All groups share one centre, and each spreads out both ways along 9 directions, with some noise.
(in the rows, 128 means zero)
Some rows, each with its group after it:
[167 110 146 138 124 113 101 101 125 116 128 117 156]
q316
[127 100 132  79 116 135 105 142 145  99 112 134  45]
q192
[132 119 112 146  94 113 122 117 182  85 137 162 126]
q911
[139 158 111 103 130  99 145 141  95 144 133 102 164]
q911
[135 145 126 127  71 228 108 163 119 120 117 128 138]
q192
[208 112 145 154 155  57  86 112 125 132  50  95  53]
q960
[126 127 140 187 120 137 101 101 154 128 117 151 147]
q911
[117 139  95 146 172  86 169 107 140 113 133 109 117]
q699
[ 94 156 107 108 147 116 111 126 137  65 108 116  70]
q699
[119  89 138  96 131 207 108  86  69 169 142 101 147]
q705
[141 127  99 134 146 166 110 139 166 125 122  89 109]
q699
[119 132 106 164 122 170  98 120 155  93  77 141 122]
q127
[ 82 225 101  99 149 153  67 157 112  95 134  54  96]
q705
[105 133 104 103 124 164  90  87  86 108 103 106 148]
q316
[161 105 129 112 110 112 104 128 107 138  60 144 151]
q127
[114  98 146  55 125 141 155 100  64  74 150 114 118]
q911
[106 149 107 130 162 118 101 135 155 121 107 111 129]
q316
[147 121 120 129 105 133 105 121 154 120 157 113 131]
q923
[ 82 135 151  30 164  86  86 128  97  85 148 110 147]
q705
[118 111  35  77 173 118 151  82 122  73  85  78  91]
q923
[185 132 148 136  49 142 125 146 130 104 144 146 159]
q699
[174 168 160 141 125  86 145 165 136  92 173 104 183]
q316
[124 160 116 101  94 134 137 127  71 202 194  96 137]
q192
[126 148  97 155 126 121 154 168 202 136 164 138 135]
q127
[130 130 131 161 117 152 143 114 115 125 113 139 117]
q127
[132 112  87  54 125 168 164 140 127  93 174  81 126]
q911
[141 144  92 163 125 166  95  98 117  86  66 100  92]
q192
[133 160 110 143 100 121 137 121 120  91 123 135 170]
q192
[128 136  86  94 134 202 102 133 132  86 134  58  95]
q911
[ 85 189 133 169  80 205  78  94 106  31 144 132 239]
q192
[ 70 127 102 111 136 125  75 104 164 139 139 144 145]
q960
[161 114  88 111 121  91 161 115 124 130 119 131 156]
q699
[143 132 107 126 108  81 146  54  68  56  98 130 129]
q699
[ 91 105 140 128 151 111  66 104 176 134 126 151 139]
q699
[159 142 173 116  88 144 127 148  78 124 133 129 136]
q699
[200  97 119 127 109 197  88 111 104 124  82  77 163]
q127
[110 136  85 116 142 180  94 112 163 116 178  63 108]
q923
[194  96 105 106 122 119 149 103 129  78 140  82 153]
q192
[112 115 158 111 127  69 139 106  69 160  74 181 115]
q127
[168 111 100 134  81 150 122 125 119 132  70 147 145]
q699
[166 143 117 131 131 130 102 133 134 132 122  86 134]
q705
[135 127 119 137 110 148 141  98 100 108 134 120 190]
q960
[120 121 129 154 142 157  85 103 164  97 145 118 183]
q192
[144 124 162 163  90 106  96 118 146 142 119 182 174]
q911
[ 70 137 111 133 113 137  95 124 153 137 102 182 146]
q316
[154 128 119 125 120  71 127  91 124  84 118 127 138]
q960
[140 112 111 142 140 134 146 155 173 129 118 135 142]
q923
[ 71 135  99 122 173 128 112 108 155 110 143 116 128]
q911
[130 155 166 125 135  71 115 130 123 176 209  99 117]
q923
[ 98 120 122  47 112 137 114 102  66 173 179 107 153]
q705
[163 111  84 107 108 117 120  87  99  97  86 111 151]
q923
[ 80 185 127 103 143  95 139 138 112  74 157 113 124]
q127
[ 84 133 120 108 135 121 107  97 154  78 180 125 148]
q911
[154 133  64 111 130 125 162 116 141  89 148  79 133]
q699
[112 122 156 142 124  98 102  61  70 124 102 159 192]
q960
[124 123 122 137 133 111 107  94 144  88 136 126 131]
q699
[ 90  90 107  54 179 111 165 122 106 142 129 118 138]
q705
[160 150  69 123 118 154 144 132 128 131 150  61 120]
q705
[159 101  98  81  84 148 189 111  83  98 152 119 152]
q705
[159 124 110 104 140  66 117 100 120  87 120  91  85]
q960
[ 61 123 104 103 149 143 165 134 188  96 203 137  85]
q316
[152 142 127 112 150  90 187 164 113 107 136 116 185]
q923
[149 109 102  90 123 164 125 153 132 174 139  87  66]
q192
[ 77 125  82 106 130 176 104 101 134 122 137 120 152]
q316
[ 84 142 162 134 136 151  95 121 100 134 115 154 165]
q192
[116 145 107 109 122 152  98 111 106 102 120 106 153]
q316
[170  90 132 113 108 142 144 110 137  28 135 128 157]
q705
[125 154  84 120 138 119 121  95 117  69 140  79 111]
q911
[161  91  99 101 121 106 110  66 105  93 112  97 124]
q316
[168 113  98 136  79 104 132 133 159 114  89 174 159]
q923
[122 125 123  81 127 168 126 138 109 139 155  92 109]
q192
[121 145 106 137 143 125 154 154 151 149 141 120 122]
q127
[151 136 142 162 138 111 151  82  78  84 102 111 122]
q127
[ 84 164  91 114 142 109 123 132 116 128  96 138 113]
q960
[130 147 126 117 118 159 141 169 136 144 161 113 141]
q699
[119  88 123  88 124 132 157  95  91 121 138 138 143]
q705
[140  93 180 143 159 158 143 132 112 129 125 121 112]
q923
[135 158 124 109 123 123 138 135  92  94 137  96 150]
q316
[156 156  63 122 150  80  78  84  93 135  45  67  97]
q960
[140 147 134  86 118 135  97 112  91  72 158  75 154]
q127
[181 137 113 118 115 103 137 127 109  89 114  92  99]
q960
[130 103 115 138 150 174 101 113 121 157  80 109 109]
q923
[105 116 143 143 107 141 133 114 120 156 134 164 113]
q127
[119 134 133 161 125 212  87 149 149 143  98 136 132]
q705
[132 171 111 148  43 155 135 179 146 119 117 185 153]
q911
[102 121 117 123 129 187  57  86 146  95 148  97 143]
q316
[180 124  89 127  42 128 104 101  94 135  72 147 142]
q923
[170  74 118 129 175 133 136 149 161 149  59 117 107]
q192
[ 86 100 185 138 166  68 126 145 158 174  95 207  94]
q960
[139 156  92 106  97 132  11  91 117 124  81  89 108]
q960
[146 119 169 124 115 120  97 127  92 151  98 146 153]
q127
[136 118 111 151 127 150  56 108 160 141  87 131 177]
q316
[126  60 133  97 149 156 127 109 139 153 130 140 162]
q705
[149 157 110 121 102 122 123 117  81  96  94 108 125]
q960
[105  92 138 125 149 136 178 110 104 142 118 156 131]
q911
[141 121  59 125 143 148 136 133 161 128  90 107 145]
q923

New rows, each followed by its group:
[162 144  92 145 153 101 141 144 153  96  84 105 142]
q127
[ 56 138 118 127 125 168 174 143 119 148 126 182 189]
q960
[143 109  64 146 107 157 133  73 125 118 105 119 176]
q699
[139 154 112 166 105 161  95  92 103 174 164  88 160]
q192
[ 94 160 117 139 118 177 117 143 137  68 102 149 171]
q192
[ 92 162 135 117 100 127  98 100 104 113 182 127 155]
q192
[ 96 135 118 128 188 148 148 146 125 187 125  98 121]
q699
[122 127 112 163 148 131 121 130 185  98 114 149 201]
q192
[177 136 114 168 103 148 113 136 128 145  71 125 117]
q911
[107 154 122 112 133  87 100 133 122 110  91 135  71]
q960
[111 164 128 132 102 188  97 105  62 126 138  94 130]
q192
[127 117 132 140 125 142  85 123 207  73 180 129 175]
q923
[114 129 104 101  68 126 162 124 101 121 137 174 172]
q316
[113 145 107 139 141 151 134 122 122 100 107 120 165]
q192
[151 159  78 141 150 112 131  96  83 122  64  78 139]
q960
[218  98  56  86 120  90  85 104 200  96 167  38  98]
q960
[ 97 159 137 114 111 185 210 169  71  99 140 138 131]
q960
[102 142 108 124 164 123 155 167 181  97 137 138 159]
q923
[106 144 100 192  72 223 129  77 126  78 136 142 102]
q705
[143 106 155  88 128 164 119 116  57 126 113  98 150]
q705
[155 149 134 124 125  83  85 125 128 119 131 101 138]
q705
[111 115 125 125  94 139 156 116 134  84 149 168 140]
q911
[134 147 109 131 118 145 113 148 130 136  98 125 150]
q316
[132 120  92 119 126 174 141  88  79 127 136  86 165]
q699
[137 101 128 102 161  89 179  92  98  86 158 106 138]
q960
[136 144 143 126  70 133  85 116 165  82 223 120 145]
q923
[188 118 148 101 114 127 138 136  80 129 114  92 126]
q699
[ 91 116 148 120 175 106 156 125 119 130 149 123  76]
q316
[ 77  87  71 112  76 186  75  73 144 139  94 179 141]
q316
[ 98 174 155 146  61 135  60 147 147 146 154 176 155]
q923
[153 119 149 170 137 169 154 148 112 157  91 137 140]
q960
[129 133  94 111 131 152 135 151 110 173  95 105  56]
q192
[ 87 121 128 189 114 131 129  90 139 124  95 197 107]
q705
[135 120 124  78  92 105 122 148 132 128 121 148  48]
q192
[152 116 166 135 164 158 116 127 113 131 139  76 103]
q316
[101 133 108  99 169 105 120 168 171 147 118 129  94]
q699
[174 106 128 106 115  76 115  74  77 135 115  97  60]
q192
[120  56 111  86 165 160 166  57  95  48 138  87  71]
q911
[ 88 135 156 127 132 138 102 100 108 114 168 130 151]
q699
[111 177 122 158  76 132 129 127 118  85 132 165 207]
q192
[117 158 115  93  85 126 136 149 110 157 169 127 113]
q192
[153 115 108 141 149 154 187 156 157 108 144 106 135]
q960
[108  77 148 130 159 151 130  90 101 132  90 149 131]
q705
[117 102 103  76 186 122 134 137 132 165 121  86  44]
q192
[125 100 120  57 122 108  92 134 157 138 159 122 164]
q699
[144 116 118 130 114  93 106 108 137  87  80 143 107]
q699
[102 126 110 123 144 141 146 134 132 129 109 137 107]
q911
[155 137 120 140 103 159 114  87  80  78 100  93 129]
q192
[153 132 143 143 103 151 103 132 114 122  93 136 150]
q127
[122 122 146 103 150 135 133  69  45 115 165  70 157]
q699
[117  92 123 130 138 117 149 101 129 157 112 157 134]
q705
[ 86 164 178 135 136 145 111 157 148  89 181 133 114]
q316
[161 135 135 167 146 144  62 122 127 181  80  93 138]
q911
[161 140 114 116 110 124 123 120  99 136 143  94 146]
q923
[113 140 113 127 101 115 106 149 177 147 127 158  85]
q192
[110  81 115  95  82  50 128  85 158 123 146 205 118]
q127
[139  80 145 141 133 130 119  84 122 140 121 141 143]
q705
[152 143 123 117 118 137 155 125  44 113  59 115 110]
q192
[106 115 112  41 134 149 134 126  99 103 163  96 148]
q705
[128 118 114 122 105  82 105  96 140 124 138 141  85]
q923
[ 78 145 107 138 114 162 143 153 174 105 159 164 165]
q960
[ 85 123 106 122  94 155  75 146 160 157  69 195 146]
q699
[133 103   4  97 119 115 140  78 166  93 111 113 165]
q699
[112 143 118 156 139 130 147 122 144 128 148 129 140]
q699
[153 118 192 150 162  68 124 104 140 108 190 112 130]
q699
[165 117 134 146 133 134 101 120 122 140  86 105 111]
q960
[116 143  97 104 126 123 136 111 128  68 159 103 164]
q192
[148 101 114  88 104  97 108 143 160 148 125 157 163]
q699
[141 154 112 102  99 159 126 150  62 115  48 122 134]
q127
[140  72  85 138 190 150 181  76 134 121 134  74 114]
q911
[166 129 125 138 135 114 169 142 113 143 125 105 130]
q699
[130 149 103  92 113  59  84 142 146 136  90 137  62]
q960
[135 100 144 123 131 127 126 156 153 120  93 165 141]
q192
[109 119 112 127 146 117 150 109 143 114 137 137 126]
q911
[134 172 124 150 113  92  98 147 155 106 112 134 125]
q705
[134 111 145 129 125 126 166 135 146 121 191 132 130]
q316
[119 119  70  60 117 184 138 115  89 129 139  78 110]
q127
[184 187 131 151  75  75  80 135  98 128  78 126 143]
q911
[123 145 109 162 117 117  71  86 181  97 170 107 122]
q705
[147 105 176 112 153  91  81  98 121 104 140 106 116]
q699
[121 143 106 126 124 156 111 114 119 116 135  96 136]
q192
[182 146  72 157  98 103 154 148 126 238 115 115  89]
q192
[125 169 123  90 108  96 110 107  76  82 151  96 148]
q911
[173  97 163 135 134  60 128  97 108 148 119 139 139]
q923
[115 101 138 107 117 121 114  80 107 117 150 140 142]
q705
[106 155 145 153 121 114 124 137 150 102 145 150 122]
q699
[ 91  90 117  85 149 160 130  37  27 129 124  80  76]
q127
[147 120  97 105 166  85 185 138 143  89 140 109 140]
q923
[151 139 100 123 133  78 202 145 125 103 116 131 124]
q960
[115  95 123  21 114  78 152 103 119  24 180 129 107]
q911
[125 154 124 146  75 124 125 152 131 158 122 171 153]
q192
[136  89 108 128 136 118 129  96 133  94  50 159 109]
q923
[155 146 168  95  78  92 113  83  45 123 200  82  94]
q923
[137 148 117 119  87 136  80 111 124 102 146 118 171]
q923
[173  67 174 158 124 171 108 110 143 105 100 144 154]
q923
[ 91 153 120 123 153 121 151 132  87 103  69 139 140]
q192
[196  99 127  99 102 130  90 122 109  94  70 108  97]
q699
[147 169 188 142  98 147  87 150  46 113  44 149 159]
q127
[168 115 107 131 152 108 137 124 132 185 127  88 123]
q923
[127 155 106 104 114 108 102  99  97 106 129 107 174]
q923
[139 190  92 127 113 130 149 183 126 135 117 116 207]
q316
[168 118 120 192 165 120 139 106 152 119 100  97 102]
q699
[112 117  74 108 142 149 119 127 163 146 128 119 154]
q699
[135 121  93 124 154 139 149 139 141 100  79 128 180]
q923
[130 133  79 110 140  89 150 123 101 125  61 132 150]
q923
[139  94 180 108  73 165 116 114  91 104 159 160 173]
q911
[103 153 117 105  83 143 126 153  94 152 104 169 141]
q960
[114 135 113 157 119 122 134 132 150 149  94 170 142]
q699
[147 181  60 128 109 176 138 110  54 123  95  54  63]
q192
[146  90 149 112 154  86 123  92 114  96 104 130 131]
q192
[173  92 120  81 132 143 164 160 121 126 130 106 143]
q192
[125 129  83 124 143 169 104 126 173 156 177  74 129]
q192
[128 138 154 132  85 147 100 130 141 104 169 143 127]
q923
[119 144  87 139 146  46  56  85 171 112  79 132 113]
q960
[141 118 152 129  95 151  88 101 133  89 161 129 187]
q192
[ 94 118  96  93 157 132  83  91 107 173 108  99 141]
q960
[136 159  99 119  90 146 151 130  97  68 118 123 144]
q192
[ 95 122 162 136 167 188 102 117 139  86 147 101  98]
q960
[210 107 158 137  97 170  93 121 101 120 120  91 166]
q705
[112 118 116 121 181  54 139 122 179  90 143 137 162]
q923
[146  99 157 118 135 132 152 114 129  62 144 123 124]
q923
[136  88 121 134 146 138 119  96 126 111  66 138 115]
q923
[172 130 115 112 109 114 141 149 107 144  96 121 129]
q911
[139 136 145 166  84 138  72  92 123 119 135 136 152]
q192
[172 129  79 138 130 146 146 144 175 102 145  82 145]
q127
[110 172 125 133  73  64 116  94 104 106 148 159 139]
q192
[134 129 119 111 104 112 105 125 138 127 129 133 134]
q960
[213  85 131 104  75 124 122 135 173 109 182 101 134]
q960
[109 109 116 155 127 132 123  87 150  95 122 147 121]
q705
[122 136  52 105 126 106 131 127 186  66 117 129 172]
q923
[101 171 110 104 164 124 105 141 124 115 119  91 109]
q705
[176 137 138 126  78 137  83 105  82  97  93 121 165]
q316
[189 142 113  81  78 152  87 160 116  88 106  98 187]
q127
[133 132 104 145 129 154 117 105 153  51 127 108 119]
q705
[158 114 112 124 120 130 169 106  95 110 124 113 130]
q911
[160 106 157 129 135 116 131 118 144 112 178 103 132]
q923
[109 132 149 135 124 139 128  98  88 131 158 130 189]
q911
[123 137 148 126 105 142 184 165 115 135 162 149 102]
q316
[156 151  78 147 156  89 119 102 101 123  53  83 113]
q960
[140 120 119 111  92 160  95 132 154 111 160 120 139]
q960
[130 146 145 126 140  96 106 129 136  90 130 114 116]
q316
